There are 4 ways to turn a row about zero (a turn may also mirror it). The second row of each pair is the first, turned, with some noise. The first 40 pairs use one turn. New pairs use 3 turns, one after the other, and a turn may come again.
Known pairs, each followed by its turns in order:
[ -2 -15 -23 -14  35  19 -14  13  12]
[  6  20   5 -21 -36  31  -1   2 -16] -> Q864

[ 38  22   3  24  22  21 -22  17 -26]
[ 24 -25  -7  -9  10  32  45 -19  -6] -> Q864

[ -5  -7 -41 -16 -35 -23  31 -37  14]
[ 17 -23 -23 -27  20   2  30  37 -33] -> Q976

[ 27  16 -15  13  -2   9  -9 -41 -10]
[  5 -41 -19   5 -11 -29  19  -9   4] -> Q976

[ 16  16 -16  25  26  21  22  28 -17]
[ -2 -12  -7  38 -35  36  13 -19  12] -> Q976

[ -3  25  17  -6  30  -1 -36 -19 -16]
[ -4  -6 -27   5  12  27  32 -29  -8] -> Q119

[14 14 14  4 -3 -8 26 -2  2]
[  1 -11   8   4   9  11  -7  23 -21] -> Q833

[-17  12 -38  25   5 -25 -16  12  38]
[-28 -26   8 -29  31 -16  -4  -2  44] -> Q119

[-40 -17  29  10 -38 -19 -39 -23  13]
[-51  18 -11 -23 -43  26  -2 -25   3] -> Q833

[-19  -6   2   1 -11 -19  40  -7   7]
[-14  16 -10   2   5 -32  -5  28  13] -> Q864

[-16  -7   0 -37  24  27  16 -16 -35]
[ 32  32  14   5 -34 -16  26  24   5] -> Q976

[  8  36   6 -17  17  10  35   7 -32]
[  7 -26  -9   0   5  11  31  52  -1] -> Q864

[ -7   3   2  38   3  -4 -29  34   7]
[-15 -10   6  20  18  19 -26 -19  23] -> Q976

[  1   8  26 -20 -14  -6  32 -26 -10]
[ 15  20  -5 -11 -14 -18  19  -8 -39] -> Q976

[-31   5  29 -22 -37 -24 -16 -29  17]
[-32   4  -2 -26 -58  15  -9  -3 -15] -> Q833

[-24  22 -39  -5  25 -27  26   0  41]
[ 16 -31  30 -27   3  46  14  12 -21] -> Q976

[ 29  18   9 -22  -8  14 -29 -29 -10]
[ 25   1 -43  -7 -14  24  19  -7  -2] -> Q119

[ -8   0   1  19 -37   3   4  -5  19]
[  9  20   8  14  21 -20 -11 -11   2] -> Q864

[-10 -27  30  12 -11  -4  -3 -12  40]
[ 17 -36  35   9 -16  15 -14  -4  15] -> Q119

[ 38 -31   9   9  12   2  32 -22  24]
[-17 -21  -1   6 -29 -18 -18  19 -46] -> Q976

[  2 -31  38  30 -15   4  28 -33  23]
[-26 -26   2   6  11  53 -27 -13 -24] -> Q833

[ 32  -4  30  -7  11  32 -11  -2 -14]
[ 15   8 -25  36 -23  21   4 -14 -12] -> Q119

[ -9 -13  29  -2 -37  -2  27  34  36]
[ 12  37  27   7 -14  36 -33   1 -23] -> Q833

[-20  41  15  17 -15  -6  31  28   2]
[ 22   2 -16  -8  46   0 -11  37  21] -> Q864

[-31  37 -33  14   1 -41  23   3  -8]
[ 41 -15  -5  -3  20  43  29 -17 -11] -> Q976

[ 11 -29  29 -33 -18   9  -2 -41  12]
[ -6 -24 -42  -5 -30  16 -42 -14  -6] -> Q833

[  2 -33   3  20 -19  20  16  31 -27]
[-17  27   2  33  14  23  20  -1  29] -> Q864

[ 28  41 -32 -19 -33 -33 -20  36  24]
[-42 -22 -33 -44 -24 -21   1  18  33] -> Q119

[ -4 -31  10  36 -40 -32  20  -8   7]
[-51   5  20  17   9  20 -28  -7 -20] -> Q833

[ 36  -8  -5   7  23 -17   4  27  11]
[ 20   2 -29 -21 -22  11   5 -12  31] -> Q864

[  4 -22  32 -30  39 -27  36 -30  28]
[-13  -3 -50  -3 -50 -30 -15  25 -13] -> Q864

[-14   1  -8   5  17 -16  -7  39 -34]
[ -4  33  16  -9  20 -18   0  24  36] -> Q833

[  0  -9   7 -40   9 -33  36  15 -30]
[-27  18   4 -19 -12 -11 -21  -1 -59] -> Q119

[ 19  29 -31   7 -36  17  25  33 -15]
[-18   8 -51   2 -12  35  36 -11   7] -> Q976

[  7 -10  12  13  -1   6  31  19  -6]
[  1   5  14  14  21  23 -19  13   1] -> Q833

[ 41  34  -2 -27  -2  21  -5 -18 -22]
[ 16   8 -59  -3 -17  -3  14   9 -18] -> Q119

[-10 -11  39 -17  38 -35 -16  11  17]
[-37 -31  15  10  -4  23  -5 -39 -23] -> Q119

[ 35  24  19 -23  -5  -3 -22  -9 -40]
[  5 -65  13  20  -5   2  22 -10   9] -> Q864

[-32 -21  41  40   1 -39  -3  -4   9]
[-50  20  19 -41  12  36 -13  -5  -7] -> Q833

[ 34 -15  19  31  -1 -36  -3 -40  17]
[ 33 -12  13 -24 -22  -7  -4 -54  16] -> Q119

New pairs. What belongs after each?
[-27  28  36 -29  26   5  23   3  27]
[  3  14  29   4 -56 -30  17  -4  -6] -> Q833 Q976 Q833

[-37  18   4 -35  -7  19  34 -33  32]
[ 48  -8  30  47  23   3   9 -14   5] -> Q833 Q119 Q864

[-33  -3  18   5 -34 -36  15 -21  26]
[ -2  -6   4 -32 -22  35 -40  28   6] -> Q976 Q833 Q976

[ 29 -38  -8  33  -4 -30 -24  36  22]
[ 38  48  -6  -7 -38   4 -18  28   5] -> Q833 Q864 Q976

[ 27 -34  29 -34   5 -11 -12  32   7]
[  2  49  21  15 -12  18 -12  38   1] -> Q976 Q119 Q864

[-14 -31  10  39  30 -19  -3  33 -20]
[ 24  19 -37  40   2   6  -6  32  26] -> Q864 Q976 Q864

[-30  17  32 -23   0 -25  -7 -36  29]
[-20 -11 -12  23  -3 -25  21 -42  37] -> Q119 Q119 Q976

[  9 -28  37   1  -2  34 -37  25  28]
[ -4 -11  42  14   2  10 -54 -22 -14] -> Q833 Q976 Q833

[ 12  37 -38   9 -26  40 -21 -15   5]
[ -2  19  38  53  21  15  24 -25  -4] -> Q833 Q833 Q119

[ -6 -12  -6 -17  -5 -37  38  -3  29]
[ -8 -10  -4 -30 -23 -10  39  12 -27] -> Q864 Q833 Q119

[ 22  37  -9  36  15 -14   8 -10 -30]
[ 10 -23 -47  -4 -29   0  -1 -21   8] -> Q976 Q119 Q119

[ 40 -31  12  25  11 -10   1   2  27]
[  8  24   8  21  -4   3 -14  27 -48] -> Q833 Q864 Q119

[ 2 -1 18  4 25 31 22 16  5]
[  6  46  18   7  12 -14   8   3  -2] -> Q864 Q976 Q864

[ -4 -29 -40 -22   3 -15 -34  28 -23]
[-22 -10  10 -10 -25  -8 -24  46  33] -> Q833 Q833 Q833

[ 15  12  20  10  -2 -33  40  17   5]
[ 47  15  16  -3 -12 -14   6   1 -26] -> Q833 Q833 Q833

[ 16  33  14  25   6 -20 -26 -25  -2]
[  0  18   4 -25   7 -12  16  41  21] -> Q833 Q119 Q833

[ -3  35  38  26   9   9  39  22 -40]
[-21 -21  23 -32  47 -15 -32  42  -7] -> Q976 Q864 Q833

[-22 -41 -33   6  37 -32 -30  19 -10]
[ 28 -12 -39  -3 -15  -8 -23  61  24] -> Q864 Q976 Q864

[ 41   4 -31  29  16 -32   1   6 -10]
[ 33  32 -31 -19  25 -14  -5  12 -18] -> Q119 Q833 Q976

[  8   0  15 -36 -12  29  36 -36  36]
[ 20 -59  19  14   9  32  14 -18  17] -> Q119 Q833 Q976

[-11 -10  20  -5  25  34 -17  34 -28]
[-17  -5 -11  21   4 -51  11 -17  27] -> Q864 Q119 Q119

[-35 -17 -22  41  30 -15   7   6  11]
[-21  -8  -1  23  -5 -51  -2 -13  37] -> Q119 Q864 Q833

[-3  4 39 21  0  8 12 27  2]
[ 21   2 -14  34  21  12   1  10   9] -> Q833 Q864 Q833

[ 35  -1 -22   2  14  29  35 -40   8]
[ 29  27 -35 -39  29  10 -13 -25 -18] -> Q864 Q119 Q976

[ -1  24  27 -17  10 -19 -22  16   5]
[ 24  15 -23 -18  13  18   4  32   2] -> Q119 Q119 Q833

[-27  12 -17  30   2 -16 -41   3  34]
[  7 -12 -31  -6  20   7  21 -19  43] -> Q119 Q864 Q976

[-11 -36 -39 -35  40   8  23  37  36]
[ 35  25 -27  17  23  64  13   9 -30] -> Q119 Q864 Q119

[ 15 -35  31 -12  12  41  39   8  -9]
[  1 -11  20  -9  37  58  15  25 -12] -> Q864 Q833 Q833

[-33  24  11  31  -3 -35  19  40  -5]
[ 11  12 -41  11  -5  -1  47 -30 -28] -> Q119 Q976 Q119

[ 34  39 -13   6  24   6  31  23  31]
[ -4  -5   8  20 -39   1 -51  26  43] -> Q119 Q976 Q976

[  4  17  18 -13 -28  36  -6 -20  22]
[ 23 -20 -26   9   9  -8   4  47   6] -> Q976 Q976 Q833

[ 12  41 -16  20 -36 -15  -7 -11 -13]
[  3 -21  16   8  33 -22 -24  35  30] -> Q976 Q864 Q864

[-24  19 -41   2  15  34  25  11  32]
[-18 -31 -38  -4  17  -5   9 -27 -47] -> Q119 Q833 Q119

[ 16 -26  32 -41 -33  17  11 -21 -28]
[ 27 -16  29  64  -1  -3 -10  -7  22] -> Q864 Q976 Q976

[ 40 -13  11 -15  26 -14 -24  27  13]
[  3   1   6   8 -31  19 -49  17 -29] -> Q833 Q864 Q119

[-13 -11   8  33  23   6  -4 -10   8]
[ -3   0 -19   3  36 -10  12   2  18] -> Q833 Q119 Q833

[ 39   4 -12  -2  29 -17  18 -34 -26]
[-42 -15 -16  11 -13  -2 -19 -11  43] -> Q833 Q976 Q976

[ 21 -19   5 -17  22  -5   9  13  -6]
[-14  -5  17  11  -5 -29 -14  -1 -11] -> Q976 Q864 Q976

[-29  -5 -32 -31   2  26  16  15  37]
[ 19  30 -15 -11  -9  33  30 -24 -26] -> Q119 Q976 Q833

[-21 -22  37  20  40  36  20 -16 -28]
[ -1 -54 -18  -8 -30 -54   3  20   5] -> Q833 Q833 Q976

[-29  10 -39  24  33   8  27 -23  35]
[-12   8  76   8 -14 -15  -8  14   6] -> Q119 Q864 Q864

[ 28  29   2  11 -20  11 -41 -22   2]
[-49  24 -11  16   3 -25   8  14  11] -> Q864 Q976 Q833

[-28 -37  19  27 -40  -3  15   7 -33]
[ 23  -7   0  21 -31 -23   4 -27  50] -> Q833 Q864 Q976

[ 36  34  35  -7  18  22  -2  -7 -31]
[ 21   2 -27  14 -18 -15 -51  13 -13] -> Q976 Q119 Q833

[ 12 -31 -24  15  28 -20 -28 -14 -35]
[ -2  -5  -4  -3 -44  10  16 -41 -42] -> Q976 Q119 Q833

[ -7 -12   1  21   6 -38  20  19   7]
[  0 -39   1  17   9  26  -8   8  18] -> Q976 Q864 Q833

[-31  18  13  -2 -37  -5 -25   1  -6]
[  3  34 -18 -27  27   9  20   4 -13] -> Q833 Q864 Q833

